There are 3 nested groupings, the coarsest first. Each group lies inside one group of the grouping before and may be the whole of it. The rows also spread widely along 9 directions, which tell nothing about the answers.
Known rows, each followed by its group in each grouping:
[ -5  27  18  -5  21 -20   6 -15  -9 -11   5  -9 -40  -2  23  14 -34  15
   0  -1  32  -4 -15  -1 -15 -36   8  22] | Fiba bevi pul
[ 13   8 -10 -23   9 -40  16   1  19  -1  20  -7 -40   9  -1 -10  -6   5
  17  -4  20 -31   6   7  12 -15  -8  23] | Fiba vuk kura
[-21   3  20  -9 -29  25   9  10  -1  -3  25 -12 -29 -24  -7  -5 -33  32
   8  24 -17   0  -5  14   6  13 -34  13] | Veko mun lafi
[  1   4   1 -11  11   7  -5 -21 -16   0 -23  -2 -15  19  12  37 -19 -22
   0  22  32  19  26  24  20 -32  -1  19] | Veko Soso Per
[-14  28  40  20 -25  32  -3   0 -32 -17  -9   3  -7 -27  14  17 -36  40
  -5  28 -13   5 -18   9 -18  -4 -15 -18] | Veko Pepi rasiv
[ 29  10  11  26 -40  -4  -6   0 -15 -16 -22   7  -6 -25 -25   5  26  24
   5  25 -26  -5  -9  21  -2  -5 -14 -31] | Kot kiroz Miko
[-16   7  14 -21  -8  -8  -3 -20  -4  -4   8   0  -9   8  19  27 -12   0
  10   6  23   7  11  15   0  16 -25   6] | Kot Bupob Dubis
[-21   1 -10 -32  -9 -14  -8  -3  -7  -3  22 -15 -14 -24   2  17 -21 -15
  17   2  -8   7  17  24  21  18 -36   6] | Kot Bupob Teko
[-12  -4  -8 -23  -4 -40 -14  19   9   0  13   6 -12  -8  11  -7 -17 -20
  21 -13   5 -23  23  14   7   0 -11 -14] | Veko Pepi budi
[-22 -14 -13 -14 -29   0   3  19   8   6  39  -3  -4 -35 -12 -22  -5 -16
  22   2 -41  -7  17  11  26  31 -36 -15] | Veko rida mab
[-25 -17  16  12   4  24  30 -28  -2   3 -27  20 -11  18   2  -9  18 -18
 -13  16  37  31  -4  -8 -14 -28  20   8] | Fiba bevi noza
[ 21 -11  -1  -2 -13 -25 -13   8   1 -10 -24   6 -24  11  -9   1  12  -6
  16  14  14 -10  16  13  10 -33  -3  -2] | Veko mun gare
[ 12  22  10   3   0  -8 -19 -13 -25  -2 -23  17  19  -2  38  25   3  -9
   3  -5  11   6   4   8  -8  -7   4 -38] | Fiba bevi pul
[-10   4  13  -1   6   1  26  -6  10 -15  26 -25 -41 -24  -8 -11  14  -5
  10   0  -9 -13 -11 -10  -9 -10  -6  31] | Fiba bevi pul
[-21 -15  -4  24  -7  17 -11 -10 -34   2 -31  16  -1 -27 -10  -7 -14 -26
 -13  21   0  30  -4   5  -5 -43  18 -34] | Veko rida mab
[ 13  24  28  -5   3 -35  -3  13  14 -35   9 -22 -54 -11   0   2  -8  19
  19   2   4 -45  -8  -4 -16 -26  -3  29] | Veko Pepi budi
[ 12  34  11   3 -19 -25   4   4   9  -2  23   7   8  -3   8 -13  17  17
   7 -17  -8 -31   0  -4 -13  25 -11 -30] | Kot kiroz Miko
[-42   0 -24 -33   7 -31 -26  13  -7  20  35   0   9 -14  29  -5 -42 -48
  13 -34  10   4  25   2   8   7  -4 -27] | Veko mun gare
[ 31  31 -23  -2   6 -41  15  -7   5   8  18  -8 -26   8 -20  -7 -12  29
  -1  -3   6 -34  18   8  30 -19  -7  15] | Kot kiroz Miko
[ 34  42  16  -3  13 -10 -24 -37 -38 -14 -31  -6   1  21  30  69 -14   8
  -5  12  34   7  17  17   6 -18  -7   4] | Kot Bupob Dubis
[  4  16   5  -1   6 -39   0 -15   5   2 -14  23  -8  31  14  -2   2   5
  -1 -10  47 -12   3  -1 -17 -18  19 -17] | Kot kiroz Miko
[ 11 -11  34  22  -8  11   4 -19   6 -13 -57  25 -10  36   5  -2  45 -16
  -8  26  44   9  -2  -2 -35 -42  30  -9] | Veko Soso Per
[-30   5  -3 -16  -6  -8  -9   1 -17   3  19   1   3 -31  26  14 -19 -25
  17  -9  -8  15   2  12   4  16 -16 -23] | Fiba bevi noza
[-24  -7 -20  -5  -7 -14  19  -1   6  27  16  24  -2  -6  -2 -41 -21   0
  -8  -2   8   0   2   4  11  -4  -2 -27] | Fiba vuk kura
[-19  -5  18 -14 -21  -8   2 -10  -3  -6  -5  15 -21   8   5  23 -14  11
  15  18  24  11   3  32   1  12 -22  -1] | Kot kiroz Miko

New rows. What belongs after each?
[-33   8  27  -9   4 -20  -2  10  14  -4  18   4 -31  -3  20 -32 -22   5
   2 -14  30 -15 -22 -22 -44 -18  21  -7] | Veko mun lafi
[  0  24  34  27 -26  33   4 -21 -33 -17 -27   2  -5 -22  -8  14 -10  36
 -16  38  -8  24 -23  10 -17 -12 -12 -14] | Kot Bupob Teko
[-31  -8  20 -18   7  -7  15  -7  24  -2  12  17 -23  32  20 -15 -13 -11
  11  -2  45  -4   8  -7 -15  -1   7  12] | Veko rida mab
[ 33   3   5  -6 -17 -16 -26  -2 -10   0 -38  24  13  28  20  28   8  -9
  14  18  23   3  29  34  18 -11 -10 -26] | Veko Soso Per
[ 19  24 -22   5   6  -8   5 -15  -8   6   5 -12  14 -14 -12 -13  18 -12
 -16 -10 -16 -10  18 -14  13  -9  -1 -14] | Kot Bupob Teko
[ 35   2   9  10  -2 -31   7 -18   5 -12 -40  20 -25  33 -12  -8  19  25
  -6  21  40  -9   3   8  -3 -44   9   7] | Kot Bupob Teko
[-34 -21  10  -4 -12  22 -12  -8 -30  -6 -32  10  -8  -7  12  31 -25 -20
   7  25  16  34  14  31   5 -13 -12 -12] | Veko Pepi rasiv
[-12 -14  14   3 -19  26  29  -1   6  -6   3  -5 -34 -11 -28 -11 -10  17
   1  32 -10  -2  11  15  20  -8 -25  31] | Veko Pepi budi
[  3  25  21  14 -11  17  -7  -4 -27  -6 -19  10   4  -5  15  16 -31  26
 -10  17   1   0   1   6  -3 -14  -6 -21] | Veko Pepi rasiv
[ -2  13   3 -20 -14 -47  -1   4   8   2  19  11 -31   7   5   3 -32  30
  19   1  22 -17   5  28   9   6 -21  -3] | Kot kiroz Miko
[ 17  35  16  10  30   3  20 -34  -9 -14 -16 -16 -28  15   9  11   6   1
 -17   4  33 -12 -11 -20 -22 -48  28  25] | Fiba vuk kura
[ 13 -19 -13   6  -1  -7 -19  -4 -12   8 -46  19  16  12   4  -5  31 -40
  -3   0  22  12  23   1  -2 -35  25 -38] | Veko mun lafi
[-23   2  30 -13 -17  -4  12 -12  10  -6   2  19 -19  17  12  -3 -21  32
   5  18  30   7  -6  13 -15  12 -21   5] | Kot Bupob Teko
[ 23  -7  24   9 -29  34   6 -11  -4   7 -45  36  18  42   6   4  21  20
  -3  32  22  14  20  14   7   1 -10 -19] | Veko mun lafi
[ -1 -11 -25 -16   3 -26  -6 -13 -13  -5  -8 -15 -27 -10 -16  28   4 -34
  15   6   8   5  24  29  26 -19  -8  11] | Kot kiroz Miko
[  9   0   8  -7 -18 -11  15  19  22  -9  26 -17 -53 -13 -24 -27  -9  37
  14  17 -13 -31  -4   4  10 -12 -22  29] | Veko mun lafi
[-10 -13  23   4 -38   0  -5  16   7 -12 -11  24  -4  -4   7 -13  11   8
  18  14  -4 -10   2  13 -14  13 -17 -32] | Veko Pepi rasiv
[  3 -12 -11  -1 -20 -48 -12   7   4   0  -9  17 -16 -13 -18 -28  -1  10
   6   6   5  -6  -1  17   4 -18  -8 -26] | Kot Bupob Teko
[ 44   4  -6 -18 -16 -51 -27  13  14   8 -17  32  11  36  23   4  11  -1
  23   1  25 -25  36  27  25  -1 -11 -34] | Veko Soso Per
[-15 -12  23  -7 -33 -11 -31  17 -15 -16 -19  21  -3 -23  19  14 -12  -8
  25  13  -5   2   2  30 -10   8 -21 -39] | Veko Pepi budi
[  4  34  17   6   6 -31  15   7  22   2  20  13 -20  20  16 -37 -24  45
  -8 -12  25 -47  -3 -23 -20 -18  14  -2] | Veko Pepi rasiv
[ -5  16  15   6 -24  28  16 -22 -10  11   5  13  13   3   2   6 -10  29
 -14  21  -2  13   9   8  12  23 -31  -8] | Kot Bupob Dubis
[ 21   6 -27   1  15  -4   1 -11 -15   8 -18  -6  -9   6 -11  11 -10 -10
  -9   9   6  -8  37  11  40 -41   4  12] | Veko Pepi rasiv
[-30  -2   6  11  -6  36  21 -16 -21   6   2   0 -24 -18 -14  -4 -43   9
 -13  33  -1  28  -1   9  14 -27  -8  16] | Veko rida mab
[  3   0 -19   0   2   2 -23 -10 -33  11 -27   0   9 -10   4  26 -16 -36
  -5  14   4  24  26  27  29 -35   1 -18] | Veko Soso Per
[ 43  23  10 -14 -21 -22  -1  -2   8 -17   0  -4 -14  11  -5  17  15  34
  19  17  -4 -25  18  23  22  13 -38  13] | Kot Bupob Teko
[  6  11   7 -17  -5  -1  11  -2  25   9  19   0   4  24  13  -6  22 -17
   7  -6   7 -20  29  -2  10  20 -12   3] | Veko Soso Per
[-28  18  12   2  -3   3 -17   2 -24  -8   4  -3   4 -27  26   9 -30  -9
  -2  -5  -6  -2  -2   0 -17  -6   2 -28] | Veko Pepi rasiv
[ -5   9 -23  25   0  14  -9 -19 -43   4 -21 -13  21 -47 -19  -2   7 -35
 -29   1 -29  27   1  -6   0 -31  12 -35] | Kot Bupob Teko
[ 24  22  21   2  -4 -32   6  -5  24 -24   1  -6 -15  10  -2 -20  47   4
   5 -11  11 -37  -5 -22 -31  -6   6  -3] | Kot Bupob Teko
[-31   0  28 -20  -6  -9  18 -16  24   0   9  23 -11  34  20 -18  -5  11
   2   2  45   2   0  -6 -25  17  -8   3] | Kot Bupob Teko
[  1 -25 -23   1 -17 -44 -15  25   0  -5  -7   6 -31 -26 -23 -25  -6  -8
  18   5 -10 -19  11  20  20 -36  -4 -20] | Veko Pepi rasiv
[ 28  39 -20 -16  30   6  -9 -25 -16  12  -1 -23  24  18  24  41   7 -47
  -8 -14   6  -6  47  -2  33 -11   2   6] | Veko Soso Per
[-32  27  14   8   1  13  24 -17  -1   8  24   0   0 -13   1 -33 -18  14
 -29  -7   4   2 -17 -25 -28   1   4  -9] | Kot Bupob Teko
[ -5  15  18   1  -6  23  20  -1  13  -6  20 -14  -4  -6   0 -11  20  -9
  -1  -5 -17 -22  15 -17  -6  15 -11  11] | Veko Pepi budi
[ 35  16 -22  -3   6 -13  -9 -12 -18  -6 -15 -14   9 -15   3  20  31 -34
   8  -6 -13 -11  18   4  15 -16   1 -17] | Fiba vuk kura
[ 27  -8  -4   8  16 -10 -16 -19 -23 -24 -50 -12 -32   1 -13  34  16 -33
   9  24  19   9  14  16  11 -66  19  18] | Veko rida mab
[ 17  16 -12   1   6   9  35 -29  10  17   2   2   5  27 -17 -18  15  10
 -24   6  11  -4  27 -11  25  -7  -6  17] | Kot Bupob Teko
[  9  22 -24 -11  22 -51   8 -10   9   5  17 -14 -26  10  -8  -7  -3  -9
  -1 -23  24 -29  15  -5   8 -29  15  12] | Kot kiroz Miko
[ -5 -15 -15  12 -10 -12 -46   3 -48  -1 -48  10   9 -29   2  22 -16 -45
   2  10   2  31   9  23   4 -48  13 -48] | Veko mun gare
[ 15  -2 -20 -12  -1 -37  -6   1  -1  14  -4  24   0   7  13  -1 -10  -2
  14  -4  14  -5  23  23  30  -8 -11 -18] | Fiba bevi pul
[ -5  -4   0 -27  -3 -13  18 -21   5   1   3   4 -40  30  -7  30 -23  16
  16  24  37   5  24  38  33   1 -27  39] | Kot kiroz Miko
[-30  -6  18 -11 -11  -5  13 -16   4   1   0  19 -21  11   4 -12 -27  20
  -2  18  32  16  -6  12 -11  -1 -14   3] | Kot Bupob Teko
[-32  -9  -4 -13  -4  20  10 -24 -11   5   1  -8   2  -2  -2  22  16 -45
   3  -1   6  25  19  13   6  15 -12   1] | Kot kiroz Miko
[  5  17   6  12 -12 -17 -18  -5 -35   4 -25  29   7 -11  25  15 -32  17
  -1  13  15  19  -8  22   3 -22   0 -43] | Fiba bevi noza
[ -7 -23   6 -24  -4 -28  21   7  44  -8   8   7 -42  34  -3 -24  13   2
  22   4  31 -32  22   6   6  -4 -11  30] | Veko Pepi rasiv
[  0   5   6  -6   0 -59 -30  19   3 -20 -10   5 -28 -11  17  -4  -8  -7
  21 -13  18 -34  -4   5 -23 -31  12 -24] | Veko Pepi rasiv
[-24  12   6  -2 -20  -7  19  17  32  20  47  10  -1  -6   0 -62  -9  12
  -4 -13 -11 -27  -1 -17  -9  19  -8 -24] | Veko Soso Per
[-30 -12  20  19 -17  36  15 -26  -9  -5 -24   6   6 -11 -11 -11  33 -25
 -15  18   2  31  -9 -10 -29  -5   4 -15] | Kot Bupob Teko
[-28   7  40  -1 -14  41   5 -23 -23 -15 -21   5   4  -8  31  30   8 -19
   2  15  14  29 -16   5 -37  12  -3 -17] | Fiba vuk kura
[ 16  15  12 -14  -7  12  14 -19  -2  -7  -7   0  -4  15  12  25  16   1
  10  14   9  -3  14  16  11  12 -22   9] | Fiba vuk kura
[-40 -21   7   1 -12  34   8 -12 -20  18 -15  18 -15  -4  -5  -8 -47   9
 -15  33  22  40   0  16   7 -24  -5  -2] | Veko mun lafi
[-10  16  21 -16  -6  -7  19 -14  21  -7  31 -10 -23  10   9   1   5  10
   7  -1  14 -18   5  -6  -9  22 -22  25] | Kot Bupob Dubis
[ 36  22  -2  -2 -12   6  -2 -20 -13  -8 -16  -7  20  11   1  39  46 -19
   9   0 -10  -7  32  15  18  22 -16 -12] | Kot kiroz Miko
[ 25  15 -23   5  11 -13 -12  -8  -8  14 -11  -4  12   3   0  -5  16 -33
 -11  -8   2  -9  27  -3  19 -34  18 -19] | Veko Soso Per
[  3   0 -34   5  -2   8   5 -24 -19  24 -18  11  33  -2 -14  -9  10 -25
 -22   1  -4  22  32   4  29 -10  -4 -30] | Kot Bupob Teko
[ 16  11   3   5   4 -15  11 -28  -2   8 -31  30   4  47   8   7  10   6
 -10   2  51   3  19   8  -1 -17  17 -14] | Kot kiroz Miko
[ -6   2  21  -1 -11  14  13 -13   7   0  -6  17  18  15  24   4  40 -22
   8  -5  10   8   8  -6 -12  21  -4 -17] | Fiba bevi noza
[-25 -32  -9  -3 -13   6 -17 -19 -26  -2 -41  11  13 -15  -2  16  23 -57
   1  12   8  44  14  22  -2 -12  -4 -30] | Kot Bupob Teko
[-44 -10  20 -17 -12  -4   2   3  -4   0   6  17 -34  -4  12   1 -63  18
   9  17  26   8   0  25   1  -5 -20   5] | Veko Pepi budi
[ 36  45   0  11  -6 -21  -6  -2 -19   7  -4  17  20  -1  24   1 -12  30
  -4  -6  -3 -15   4   1  12  -5  -2 -36] | Fiba bevi noza
[ 49  24 -24  27   5 -12 -12 -27 -39   0 -36  -9   5 -17 -21  20  10   2
 -23  15 -10   3  19   8  26 -49   5 -15] | Kot Bupob Dubis
[-37 -38   3 -16 -32   9   6   7   4   6   6  24 -21  -7 -10  -9 -31   1
  21  32   3  22  12  36  25  10 -32  -3] | Veko rida mab
[-37  13  36 -11  -5 -24  -7   4  11  -1  11  21 -24  12  38 -15 -41  10
   6   0  46  -5 -21   0 -40 -10  10 -17] | Veko Soso Per
[ 15   3 -31 -21  30 -50 -12 -22 -15   1 -16 -10 -30  12  -6  20 -24 -19
   0   1  36   4  28  19  30 -53   5  26] | Kot Bupob Teko
[-41  10  36 -20 -10 -11  -9  13  16 -14  24   9   3  -7  41  -8  -1 -25
  17 -29  11 -21  -4 -16 -48  30  -1 -28] | Veko Pepi budi
[ 31  -1   6 -12 -31 -26 -36  18  -5 -13 -21  13   5   8  15  21  22 -10
  33   5   0 -13  26  26   9   7 -22 -29] | Veko mun gare
[-15   2   3  22  -9  11  -8  -3 -17   5 -15  19  16 -18   6 -20   0 -20
 -12  -1  -4  12  -3 -11 -17 -19  18 -45] | Veko rida mab
[ 30   1  -6   7 -12 -44 -16  15   3   5 -26  32   3  11   1 -19   1  10
   4  -2  13 -27  20  12  11 -27   4 -38] | Veko Pepi budi
[-17   6  20  -5   6 -12  -9  -4 -11 -16  -7  -8 -46  -1   9  11 -36   1
   6  12  33   5  -9   3 -16 -40   8  18] | Veko mun gare
